The rows are grouped in 3 ways, from coarse to fine. Each group lies inside one group of the grouping before and may be the whole of it. The rows also spread widely along 13 directions, which tell nothing about the answers.
In the rows, 128 means zero.
Some rows, each with its group in each grouping after it:
[134 129 114  89 135 111 128 118 147 142 148 128 137 137  91 119 162 153
 157  77 151 115 160 125 158 150 154 136 148 152 118 195 154  80  73  64
 150 169 137]  tuki q732 q911
[168 181  88 129 169 148 119 150  78 178 127 121 138 108 153 124  91 126
 126 143 107 148  88 130 129 138 159 135 171  63 124  96 110 158 126 129
 131  99 106]  posu q53 q840
[127 112 100 154 169  65 187 147  96 144 141 129 196 148 118 124  57 172
 104 139 137 159 175 142  96  82 139 112 116 134 162 104  93 116 118 166
 135  85  89]  Tam q805 q791
[112 187 135 144 139  98 151  62 191 134 107 121 165 118  91 133 121 140
 131  88 137 129 118 150 117 150 172 134 108 127 143 181 147 126 109  57
  90 172  79]  posu q53 q767
[126 161 124 102 124 120 147 136 146 137 153 131  93 145 126 123 153 149
 147 117 117 124 156 112 118 150 159 162 178 167 143 157 155 109 117  86
 148 162 171]  Tam q805 q476
[168 148 114 132 131 106  86 151  83 177 119 108 138 132 125 128 144 122
 153 113 141 131 131 144 162 111 122 122 102  96 103  92 106 114 110 137
 181 100 132]  posu q47 q899
[185 154 122 109 109 103  55 104 121 119 157 121 158  96  91 146 122  85
 124 144 107 166 119 165 151 141 145 172 137 108 105  84 151 121 125 149
 164 140 149]  Tam q986 q259
[163 182 116  68 137 111 113  94 125 210 139 130 154 123 101 176 123 139
 146  89 148 163 123 187 148 144 175 121 127  72  94 125 134  89  85  95
 155 121 140]  tuki q600 q674
[169 121 127 108  92 143 117 106 114 153 133 152 146  76 145 201 168 143
  69 110 147 203 184 198 153 109 167  98 151  96 157  91 115 105 121 180
 142 129 124]  posu q192 q110
[156 162 133 132 100 149 103 114  99 160 104 126 109 113 172 153 154 106
 143 105 153  90 107 169 189 108 131 104  94  54 138 140 140 126 111 138
 165 102 110]  Tam q986 q819
[142 165  69 156 188 111 112 152  55 161 155 133 142 137 122 118  87 155
 124  94 197 152 110 145  95 104 194 110 120 125 113 115  88 125 101 107
 180 134  92]  tuki q732 q902
[129 104 117 159 130 105 124 147 162 106 139 141 124 124  99 127 144 118
 124 128 169 146  97 143  88 107 165 160 121 177 172 136 158 143 126 114
 154 154 107]  Tam q986 q858
[149  67 119 173 117  71  77 124 165  81 134 111 174  97  71 116 182 108
 116 109 144 161 166 137 161 113 122 154  76 188 154 125 137 109 116 146
 182 155 111]  posu q47 q655
[149 116  85 104 180 103 119 189 111 158 164 118 138 136 116  98 109 128
 151 135 105 153 120 108 139 132 144 158 181 124 136 132 149 119  89 129
 171 112 147]  rez q388 q522
[141 166 160 123  69 124 162  62 154 115 133 139 142 144 111 148 124 126
 164 143 104  85 139 158 141 142 127 144 138 141 119 166 176 108 123  99
  94 151 132]  Tam q805 q452
[116 168 169 110 115  55 128 147 142 193 106 143 169 166  73 155 103 131
 150 111 167 107  85 188 104 100 124 120 111  86 106 132 150 109  75 143
  92 135 112]  posu q677 q934
[140 144 109 143 121 151 126 159  92 140 155 162  84 136 158 128 136 151
 131 130 155 107 103 142 106 114 169 122 192 135 141 155 144 123 108 127
 129 161 125]  posu q53 q447
[162 126 105 139 125 120  70 129 123  96 164 142 129  88  88 135 134 100
 114 146 133 167  97 148 120 136 166 168 169 146 124 112 157 142 123 133
 146 181 135]  rez q550 q58
[159 127 113 109  81 140 172 125 123 173 169 146 104 159 126 155 158 163
 171 160 129 157 151 136  97 126 160 133 174 193 131 121 145  91 130  83
 147 116 166]  posu q47 q969
[135 160 162 147  79 130 114 150 113 194  58 132  97 142 110 165 211 118
 181 120 179 108  87 139 102 103 111 132  87 138 101  94 120 132 140  77
 148 128 136]  posu q677 q146
[156 157 134 151 144 107  81  75 142 120  88 120 205  61  88 150 127 110
  96  72 162 136 101 182 165 133 155 119  86  53 123 140 121 143 101 118
  99 175  44]  posu q192 q454
[178 111  75 207 142  97  99  98 140 100 168 110 173 112  91  97 114  89
 150 164 135 172  92 118 108 135 160 164  95 204 146 110 132 145 152  90
 178 112  95]  posu q192 q110
[172 138  78 140 173 113 132 120 125 163 150 124 178 125 109 120  66  92
 161 144 130 134  44 162 142 132 165 139 100  85 132 138 154 154  96 109
 137  80  72]  tuki q732 q902
[169 125 123 136  84 144  94 115 113 138 129 142 102 110 156 153 172  91
 141 126 145 105 108 179 192 121 126 115 111  90 138 147 169 117 110 165
 173 125 139]  tuki q600 q674
[179 184 133 134 120 143  94 102  61 131  99 120 182  74 122 148 108 116
  96 140  94 138 134 153 159 139 122 119 163  51  90  72  94 142 136 154
  88 145  97]  posu q677 q934
[173 167 114 136 146 129 122 110 126 112 124 107 175  96 104 113  85  89
 136 173  72 131  92 118 138 160 134 175 157  97 119 103 138 162 149 109
 107 128 104]  Tam q986 q819
[158  88 118 105 135  63  93 165 177 144 146 111 153 122  88 122 141  75
 148 141 120 155 102 150 162 119 119 179 105 124 160 118 178 124  97 163
 185  93 149]  Tam q986 q819
[154 107 117 188 105 126  90  80 114  89 119 118 155  80 110 129 180 119
 116  96 162 137 144 138 148 122 143 117  95 164 138 136 115 126 131 100
 155 166  78]  posu q677 q934
[144 105 114 143 143 117 147  98 135  90 104 103 189  73 111 130 146 135
  86 124 103 178 203 114 154 133 136 137 118 142 167 110  97 129 149 118
 141 131  89]  Tam q986 q819
[155 144 123 158 111 174 151 145  36 154 104 168 134 124 161 153  96 144
 137 158 148  92  76 166 112  83 131  87 161  66 115 118 121 148 122 147
  88 116  70]  rez q388 q522
[141 160 134 167 128  96  85 168  91 124 105 127 141 147  71  93 148 129
 158 124 171  89 105 100  85 122 122 154 141 171  77 117 103 125 125  83
 130 191 114]  posu q192 q110
[ 98 199 103 184 147 129 178 158  90 170 124 118  72 185 182  95 122 158
 162 135 144  84 113  83  94 119 152 117 144 153 164 150 118 136 144  84
 156 107 132]  posu q677 q934
[130 157 112 163 103 117 138 135  92 142 153 135  79 158 151 143 154 156
 142 129 162 146 161 123  88 104 162 133 125 201 141 101 108 106 154 109
 199 128 167]  Tam q805 q476
[154 125 130 136  97 148 148  93 139 176  98 124 132 106 163 171 175 125
 135 106 135 137 140 174 190 112 134  96  75  80 171 137 135 125 114 127
 151  78 101]  posu q47 q969
[151 153 114 155 103 113 115 113 115 147 164 130 107 159 158 114 121 116
 171 121 144  83 104 159 171 114 142 111 107 111 141 172 166 106  97 136
 168 107 126]  posu q47 q899
[144  85  95 134 144 149 162 162  79 108 136 119 122 126 150  87 162 167
 130 122 122 119 204  74 143 116 131 118 174 173 158 150 103 104 127 103
 165 130 117]  Tam q986 q819
[163 129 111  84 125 157 122 121 112 198 102 128 134  90 130 185 202 141
 122  70 167 177 157 174 168 121 167 104 106  92 128 116 108 108  98 100
 181 112 119]  tuki q732 q902

New rows, each followed by its group in each grouping:
[151 150  99 141 173 124  76 113 114  90 129 103 165  70  89  87 141 123
 106  88 121 135 133  95 150 165 160 157 169 128 125 148 116 139 110  81
 125 200  92]  posu q677 q934
[137  97 105 151 100 138 150  79 126  96 182 152 110 115 136 150 172 175
 117  87 180 157 189 149 109 112 196 112 135 218 169 170 135  91 124  87
 171 165 114]  Tam q805 q476
[179 135 117  89 124 110  62 112 120 100 175 133 165  77  97 141 114 110
  93 114 118 159 143 176 161 140 163 150 181  89 116 119 155 106  96 166
 138 177 132]  Tam q986 q819
[104 149 147 159 144 101 104 197 114  96  83 121 121 144  93  69 149 116
 152 127 124  47 101  84 135 127  83 163 161 126 113 165 149 147 103 120
 112 198 123]  rez q388 q522
[119 224 151 136  70 122 179  72 122 198 115 153 102 174 150 206 125 157
 144 132 172 136 129 197  92 111 164  94  92 121 118 114 125  96 149 108
 142 112 150]  tuki q600 q674
[165 120  83 155 162 121 120  98  99 115 127  96 188  84 128 113 116 120
 113 128  84 174 172 115 183 139 132 129 115 115 145 112 107 128 130 126
 169  99  97]  rez q388 q522
[120 190 155 149 124  92 117 154 114 124  82 134 148 120 125 146 106 111
  83 141 125 111 122 172 140 113 108 129 126  53 127  95 125 139 130 210
 109 155 132]  tuki q600 q674
[136 150 120 179 151  98  96  78 182  91  89  85 181  63  66 121 171  96
  98 102 116 186 137 108 133 164 146 178  86 167 155 108 113 158 158  76
 142 166  91]  posu q677 q934
[125  89 128 112 128 102 170 118 186 116 148 149 159 100 131 163 120 134
  77 122 138 171 153 190 142 102 166 122 138 105 218 158 176 124  99 188
 117 126  99]  Tam q986 q819
[100 182 100 190 161 108 138 122 146  99 154 126 107 138 143 100  92 127
 120 132 130 119  99 119 111 134 171 152 145 146 182 172 167 149 130 121
 143 163 116]  rez q388 q522
[118 201 132 150  91  99 194  93 134 189 148 144 121 196 146 155  82 160
 161 155 143 123 116 166  81 113 159 110 120 138 133 140 146 102 131 112
 123  95 134]  posu q53 q840
[121 169 107 142 150  97 227 118 116 209 122 107 159 184 159 127  78 180
 156 142 110 138 162 126 120 110 140  95 101 115 164 127 100 105 124 107
 135  42 114]  posu q47 q969
[141 135 151 148  98 146 142 131  83 125  81 140 135 136 128 129 147 139
 153 119 155  61 118 135 127 102 110 108 127 113 110 147 121 131 120  97
 100 148  79]  Tam q986 q858
[136 120 133 104 129 126 135 166 117 153 111 133 139 119 120 121 156 140
 130 112 125 107 132 128 151 122 124 122 175  98 139 151 143 121  90 132
 105 147 116]  posu q677 q934
[144 155  94 130 145 156 153  80 115 177 122 140 135  95 142 186 144 165
 106  79 190 187 140 170 118 121 206  93 103 112 152 136 100 123 116  72
 157 120  84]  tuki q732 q911
[165 113 105  98 130  84 103  80 152 122 181 138 196 102  69 163 107 134
 103 106 145 198 157 194 143 136 181 136 130 134 123 134 148  88  82 133
 148 149 116]  tuki q732 q911
[180 170 110  95 104 183 127  94 104 169 136 143 108  82 160 182 164 148
 104 123 110 188 154 161 137 144 184 120 191 101 133 103 121 121 136 114
 132 134 138]  posu q53 q767
[144 163 107 128 123  94 131  74 134 153 162 110 148 157 138 108 117 154
 172 100 112 107 168 134 174 147 146 115 116 139 124 185 142  74  88  83
 158 117 127]  posu q53 q447
[128 173 124 165 156  86  94 188 108 151  95 103 128 137  98  95 138 100
 146 137 131 114  87  95 108 127 115 169 128 129 119  92 115 155 133 123
 153 139 136]  posu q677 q934
[108 182 173 142  98  79 174 136 153 157  63 109 156 159 102 143 143 142
 130 154  98 133 173 121 112 123  85 145 111 137 123  91 107 119 153 133
 104 125 148]  posu q53 q840
[162 147 132  74  93 131 156 127  75 192 156 154 134 170 134 153 102 167
 180 128 150  88 124 167 126 106 145  92 173  94  88 158 144  80  80 106
 115 113 125]  Tam q986 q819
[165  78 132 119  91 108  85 137 138  96 138 147 147 105  70 139 192 110
 129 125 150 135 143 156 148 127 125 151 142 163 112 137 158 100 102 139
 155 183 143]  tuki q600 q674
[138 195 123 145 117  97 125 124 113 188 120 109 115 155 139 140 132 119
 158 136 127 139 122 136 129 123 134 134 103 119 129  97 129 118 136 121
 169  92 158]  posu q677 q146
[104 167 160 137  73 118 207  77 155 153 122 155 135 158 140 175 123 168
 119 133 141 123 152 179 106 112 150  91 142 132 164 162 153 102 123 124
  73 135 111]  posu q677 q934
[130 161 166 108  74 115 191  69 170 123 134 155 156 138  98 175 113 143
 138 154 110 132 136 175  97 137 148 148 152 149 132 142 166 116 136 104
  66 154 128]  Tam q805 q476
[145 193 107 135 156 102 107 120 127 158 145 116 142 149  86 100 113 137
 173 112 151 113  95 109  96 155 167 154 144 154  94 145 126 117 114  44
 136 161 121]  posu q192 q110
[129 149 116 166  98 142 153  78 139 147 133 144  95 130 140 169 168 149
 147  97 192 142 120 156  92 109 192 121  87 184 157 148 136 126 142  58
 167 135 107]  Tam q805 q476
[145 128 134 109 104 173 152 137 109 135  97 143 116 120 128 131 186 138
 152 113 137  83 137 128 163 138 127 116 163 117 123 177 144 122 103  89
 111 162 111]  tuki q732 q902
[167 172 140 146  95 126  79  34 152  90 136 130 175  76 114 142 127  95
 111 104 120 115 124 181 191 159 150 127 123  78 125 171 162 121 112 129
  98 180  90]  posu q192 q110
[112 130 145 149 124  86 165 171 182 149 110 129 142 161  88 122 129 113
 161 176 116 119  83 130  98 118 115 169 125 150 156 125 167 149 131 128
 106 119 128]  posu q47 q655
[141 185  81 202 158 113 104 115 109  77 160 119 131 116 123 103  84  98
 110 162 127 146 100 112 109 146 170 169 136 156 142 110 127 160 159 129
 160 156 121]  tuki q732 q911
[161 119 120 138  95 158  87 134  74 119 124 140 103  83 155 144 204 139
  99  99 148 143 179 141 160 114 142 108 164 129 140 118 115 110 124 146
 163 161 136]  posu q677 q146
[180  90 113 139 113  83  99  80 185 105 155 120 191  92  75 148 126  73
 137 145 124 172 102 175 156 128 144 165  78 143 151 124 172 128 120 130
 158 110 100]  Tam q986 q819
[188  88  92 140  84 119 131 122 101 192 173 140 124 168 145 141 148 127
 199 149 154 137 110 159 137  95 138 108  96 165 120 136 149  90 103 108
 196  52 127]  posu q53 q840
[166 127  67 152 171 110 131 105 129 104 175  95 166 110 133  70  91 122
 133 146  65 152 152  89 169 167 150 158 160 147 154 153 138 124 125 115
 156 113 113]  posu q53 q840
[118 175 115 139 136 128 174 138  68 176 126 142 124 168 167 131  75 167
 144 141 133  90 120 146 133 101 139  86 153  73 134 147 125 122 105 140
 108  98 107]  rez q550 q58
[156 121  91 168 129 146 167  71 142 128 139 131 162  80 125 173 135 152
  89 135 135 222 153 154  95 121 195 123 116 167 180  92 101 140 160  98
 137 117  79]  posu q47 q969
[106  84 152 114 109  85 125 165 163 110 114 126 121 138  80 116 220 159
 126  78 171 124 200 111 130 109 124 147 129 201 155 166 142  89  97 105
 169 191 144]  Tam q986 q259
[163  78 113 131 104 176 158 135 150 136 101 113 107  84 179 129 216 110
 125 143  73 145 167 106 208 141 110 136 143 121 197 147 155 142 140 136
 162  83 131]  posu q53 q840
[113 143 147 173 104  99 152 134 129  98 118 138 145 156  83 106 127 142
 142 153 139  89 113 110  77 120 120 143 162 186 121 149 139 129 132  99
  78 188 104]  posu q677 q934
[152  98 137 168  88 154 172 118  93 133  76 142 152 114 130 144 171 143
 139 152 135 118 142 131 120  98 108 103 121 148 137 113 107 135 150 107
  97 114  79]  posu q677 q146
[163 172 134 108 128 112  71 138 110 178 108 127 146 114 112 152 133  83
 150 102 148 110  77 188 187 130 128 130  96  34  93 123 149 132  83 155
 150 124 120]  tuki q732 q902
[120 130  99 135 140 176 196 146 120 169 129 151  80 144 158 134 155 164
 164 135 144 127 100 110  97 122 170 121 174 159 173 174 150 141 124  59
 135 120 112]  rez q388 q522
[164 156 110 110 150 136  98 143 126 124 132 108 144  75 115 122 145 117
  96 132  79 168 146 116 159 159 149 168 187  98 138  95 124 142 125 138
 130 158 146]  posu q47 q969
[126 201 122 141 118  72 132  60 132 147 176 113 146 168 134 125  86 163
 144  92 135 119 176 159 157 132 164 105 105 127 130 171 137  66  95 118
 155 135 136]  posu q47 q969
[178 134 114  97 144  90 106  60 145 141 136  97 226  79  92 138 125 127
 108  87  97 181 202 160 206 157 143 121 112  89 126 131 115  89  94 120
 140 117  99]  posu q192 q110
[135 149 120 152 107 142 162  68 174  97 128 102 130 112 139 102 168 130
 137 134  72 120 175  91 170 174 135 153 147 167 169 183 156 120 144  72
 129 150 125]  posu q53 q840
[160  96 101  96 147 164 176 129 147 190 126 146 132 103 103 167 163 145
 163 115 163 176  73 143  82 124 195 148 138 150 152 134 141 151 115  34
 129 109  84]  Tam q805 q476
[190  95  78 110 121 149 149  96  94 176 157 130 154 105 154 167 142 136
 137 123 138 188 162 175 177 114 165  89 103 119 149 119 125 103 107 122
 191  54 108]  tuki q732 q902
[137 139 121 163 144 138 158 116 126 133  83 119 166  76 137 152 137 139
  75 124 119 171 152 143 139 116 147 116 114  96 178  92  93 156 149 145
 115 121  81]  posu q47 q969
[150 108 152 118  74 147 164 135 105 173  81 136 130 148 110 153 212 168
 176 113 155 108 162 131 123 106 112 107 122 160 104 129 105  96 121  65
 125 130 116]  posu q47 q899
[179 150 117 160 100 112 104 112 108 166 125 141 152 137 108 160 102  80
 171 165 162 128  37 184 121 110 134 138  67 102  96  96 147 144 124 127
 150  82 105]  tuki q732 q911
[150  58  96 155 152 111 118 159 117  71 140 113 164 102 108  59 150 121
 124 121 106  98 151  86 174 132 111 142 172 157 162 181 146 128  91 134
 125 161  88]  posu q677 q934
[177  96 105 158 101 137 123  85 106 124 163 167 167  92 125 170 105 124
 110 137 173 156  75 206 112  94 182  95 137 116 146 134 147 137 109 150
 101 130  55]  posu q677 q934
[139  97 148 162 102  54  50 161 151  94 130 145 153 120  61 129 160  98
 116 121 172 128 107 170 121  94 116 161 108 157 118 119 156 117  95 181
 145 190 124]  posu q53 q447
[144 137 123 191 125  90  91 138 111  67 139 121 145 115 129  93  98  82
 113 149 114  89 110 136 157 117 108 159 118 114 145 124 149 151 132 193
 140 149 117]  Tam q805 q476
[152 170 103 173 130 144 156 101  61 147 114 126 157 116 160 131  99 151
 121 139 128 128 131 138 123 115 148  91 136 104 133 112  91 136 146 116
 116 103  78]  posu q677 q934
[152 115 113 112 132 138 109 133 178 117 155 143 125  74  95 144 165 103
 107 129 128 177  88 146 119 151 182 174 188 142 177 146 179 150 110 113
 119 178 122]  posu q677 q934
[128 142 123 188 127 105 128 115 120 122 105 137 155 133 106 136 116 116
 130 125 185 110  88 160 113 103 143 119  75 129 131 138 127 143 121 120
 133 136  78]  tuki q732 q911
[167 164  94 162 134 103 140  60 118 159 148 102 179 116 151 149  78 123
 122 145  92 182 152 158 156 129 154 116  84 110 148  96 109 117 142 133
 161  57 108]  posu q53 q447
[185  65 108 146 135 125  92 181  80 112 133 147 186 100  99 103 110 107
 134 156 129 103  83 154 151  96 113 129 160  90 116 119 141 147  91 182
 102 133  71]  posu q47 q655
[153 112 122 120 118 173 132 138  84 151 101 156 123  98 114 162 185 165
 131  90 199 134 120 143  91 100 173 109 148 135 120 132 102 124 115  65
 130 164  78]  Tam q986 q819
[154 147 101 132 141  84 148  98 102 152 153  88 176 163 158  82  85 146
 159 127  65 103 203 114 215 139 106 104 113 105 129 162 123  75  95 135
 160  67 127]  posu q53 q447
[129 165 144 162  89 141 174  75  81 138  83 123 156 131 116 147 167 182
 131 113 149 127 193 118 102 119 129  93 118 173 107 118  69 101 156  57
 108 152  89]  posu q677 q934
[128 171 122 143 118 117 188 119 134 182 111 116 134 155 125 143 130 145
 156 161 110 151 127 117  93 133 139 139 132 157 144 107 120 130 155  80
 124  91 133]  posu q677 q934
[161 100  90 172 133 112  97 158  61 138 142 127 127 138 168  96 133 131
 140 114 147  95 145 134 179  90 118  94 113 114 137 144 118 107  95 170
 185 100 104]  posu q53 q447
[170  92  86  94 164 114 141 156 115 191 154 130 160 118 139 130 109 145
 137 120 116 157 131 158 162 114 153 113 153  82 156 139 139 112  72 147
 146  73 102]  posu q53 q447
[136 100 135  79 131  92 167 140 154 179 135 150 183 144  79 156 106 147
 153 127 130 145 115 176 129 111 137 122 145 103 136 156 169 103  63 126
 103 113 103]  rez q388 q522
[149 147 116 104 143  64 113 114 123 175 145 120 178 163  79 131 102 134
 174  92 164 120 122 160 148 125 142 123  90 112  89 158 135  84  66 100
 159 115 117]  tuki q732 q911
[142 139 102 108  98 153 211 109 136 156 158 138  98 164 145 137 155 167
 169 163 103 143 171 110 116 154 157 135 181 195 150 156 151  91 141  65
 152 110 171]  tuki q600 q674
[151 103 136 145  81  98 112 136 114 140 146 145 137 139 137 150 146 131
 129 122 159 123 151 185 164  82 121 100 103 120 146 130 145  91  95 192
 160 114 129]  posu q47 q969
[138 181 107 177 104 129 136 122 118 114 157 139  97 165 115 113 122 114
 178 177 140 106  84 115  87 144 155 164 144 197 112 136 153 135 153  76
 150 151 147]  tuki q732 q902
[173 167  99 147 107 102 111  94  76 139 190 126 155 140 148 139  85 144
 121 148 109 162 184 164 154 116 152 111 141 128 115  90 113  83 130 177
 174 102 152]  posu q47 q655
[190  98  88 151 111 125 110  94  93 116 166 118 153 134 124  88 133 132
 185 139 112  99 143 113 168 135 128 123 133 174 104 169 137  91 105  80
 161 116 102]  posu q53 q447
[171 116  92 151 143 126 114 121 124 179 121 106 144 124 111 121 168 120
 192 114 148 143 102 119 148 126 148 138  70 153 128 124 120 126 119  53
 193  83  98]  posu q47 q655
[197 128  93 134 115 177 109 154  68 173 120 123 105 121 143 119 165 108
 193 171 104 116  82 101 141 137 123 146 159 131  94 102 123 143 137  77
 157  89 130]  posu q53 q447
[112 125 132 132 106 132 173 146 162 132 139 147  82 159 144 121 154 139
 156 136 144  82 109 132 126 120 148 136 156 152 184 195 193 128 111 108
 132 139 131]  Tam q986 q259
[172 126 105 153 129 152 141 113 137 161 116 133 147 109 114 141 127 104
 167 150 138 133  43 151 115 127 160 140 110 115 142 124 143 165 130  75
 118 100  71]  posu q47 q899
[155  86 105 166 109 147 150 145 101 111 136 132 104 117 169 119 160 119
 134 153 115 122 148 121 156 107 122 133 128 152 177 130 140 141 144 154
 168  96 128]  Tam q805 q476
[131 136 125 111 118  73 109 141 124 154 161 134 140 160 119 123 124 152
 134  96 148 117 163 160 153 109 139 113 140 119 125 161 147  75  67 159
 155 142 140]  posu q53 q840
[174 111 107 103 133 123 120 120 148 178 155 142 157 112  94 153 128 125
 158 119 146 163  77 176 129 124 177 138 131 112 134 134 157 124  83  99
 131 114  99]  posu q47 q969
[159 116 133 143  93 134 138  83 157 144 117 150 162  87 123 190 154 127
 105 123 161 168 119 196 132 110 162 111 113 110 162 128 143 132 124 136
 115 130  79]  posu q192 q454
[195  92 107 135 105 108 102  60 139 136 149 116 203  85 102 147 130  92
 144 133 108 172 124 170 186 133 135 127  87 118 133 120 150 116 110 124
 149  85  86]  posu q677 q934
[143 154 140 175  92  89 139 152  96 139 113 137 143 167 119 129 116 124
 146 183 122 120 124 133  90  99 102 137 125 160 112  85 117 127 151 154
 126 109 135]  posu q53 q767
[173 106 103 138 139 111  92 189  88 124 135 118 134 118  98 104 146  98
 149 160 108 141 120  97 123 118 109 187 150 164 116  74 122 142 135 137
 182 120 154]  Tam q805 q452
[172 160  77 130 166 189 126 140  61 150 134 122 106  83 153 137 133 144
 112 131 130 184 123 104  90 138 194 144 185 131 138  76  85 156 159  79
 168 125 113]  Tam q986 q858
[120 166 102 187 132  90 166 101 122 130 165 134 156 162 115 129  74 169
 127 147 151 156 139 143  70 108 180 123 124 183 146 122 117 115 141 113
 134 132 103]  posu q47 q655
[165 128 137 121  87 159 139 105  97 113 122 140 144 112 122 136 160 153
 133 129 115 110 172 138 151 131 130 116 174 130 110 141 126 105 120 109
  99 169 110]  posu q47 q899
[150 150  94 154 167 103 114 117 147 118 139 100 155 123 100  77 111 110
 159 134  95 111  99  94 144 162 145 170 144 142 127 161 149 137 115  73
 130 144 104]  posu q53 q447
[125 109 103 134 173  85 155 166 145 153 115 117 167 140  87 112 134 138
 142 108 158 145 127 122 121 120 144 140 100 149 151 145 126 126  97  98
 156 119  99]  tuki q732 q902
[125 188 109 124 162  98 120 149 130 150 142 119 122 117 142 148  93 123
  85 126 128 171 134 153 122 123 172 147 150  83 171  92 130 137 130 173
 161 122 147]  Tam q986 q819
[150 122 122 118 104  91  92 164  86 139 177 172 133 151 116 152 112 137
 118 120 192 125 125 204 130  81 157 105 144 114 115 134 154  91  70 203
 153 153 136]  tuki q732 q902
[141 138 134 140 121  70 115  87 107 130 119 110 202 134  72 119 135 154
 140  91 145 128 182 134 136 122 122 113  98 155  92 134  99  78  99  92
 132 154  94]  posu q677 q934
[143 142 102  83 144  70 143 148 124 215 161 115 142 185 108 119 126 172
 177  99 130 145 174 127 133 124 147 122 136 149 112 147 128  62  72  89
 178  90 160]  posu q53 q767
[178 164 131 103  70 149 141  88  56 150 152 141 124 132 167 168 129 153
 134 144 104 137 196 163 153 124 136 108 166 118 100  94 111  85 135 146
 145 113 159]  Tam q805 q476
[167 136 131 195  84  99  98  79 126  90 141 140 184 121  84 134 102 101
 144 163 146 120  84 173 110 113 136 139  94 152 104 111 144 133 141 134
 113 154  84]  posu q47 q655
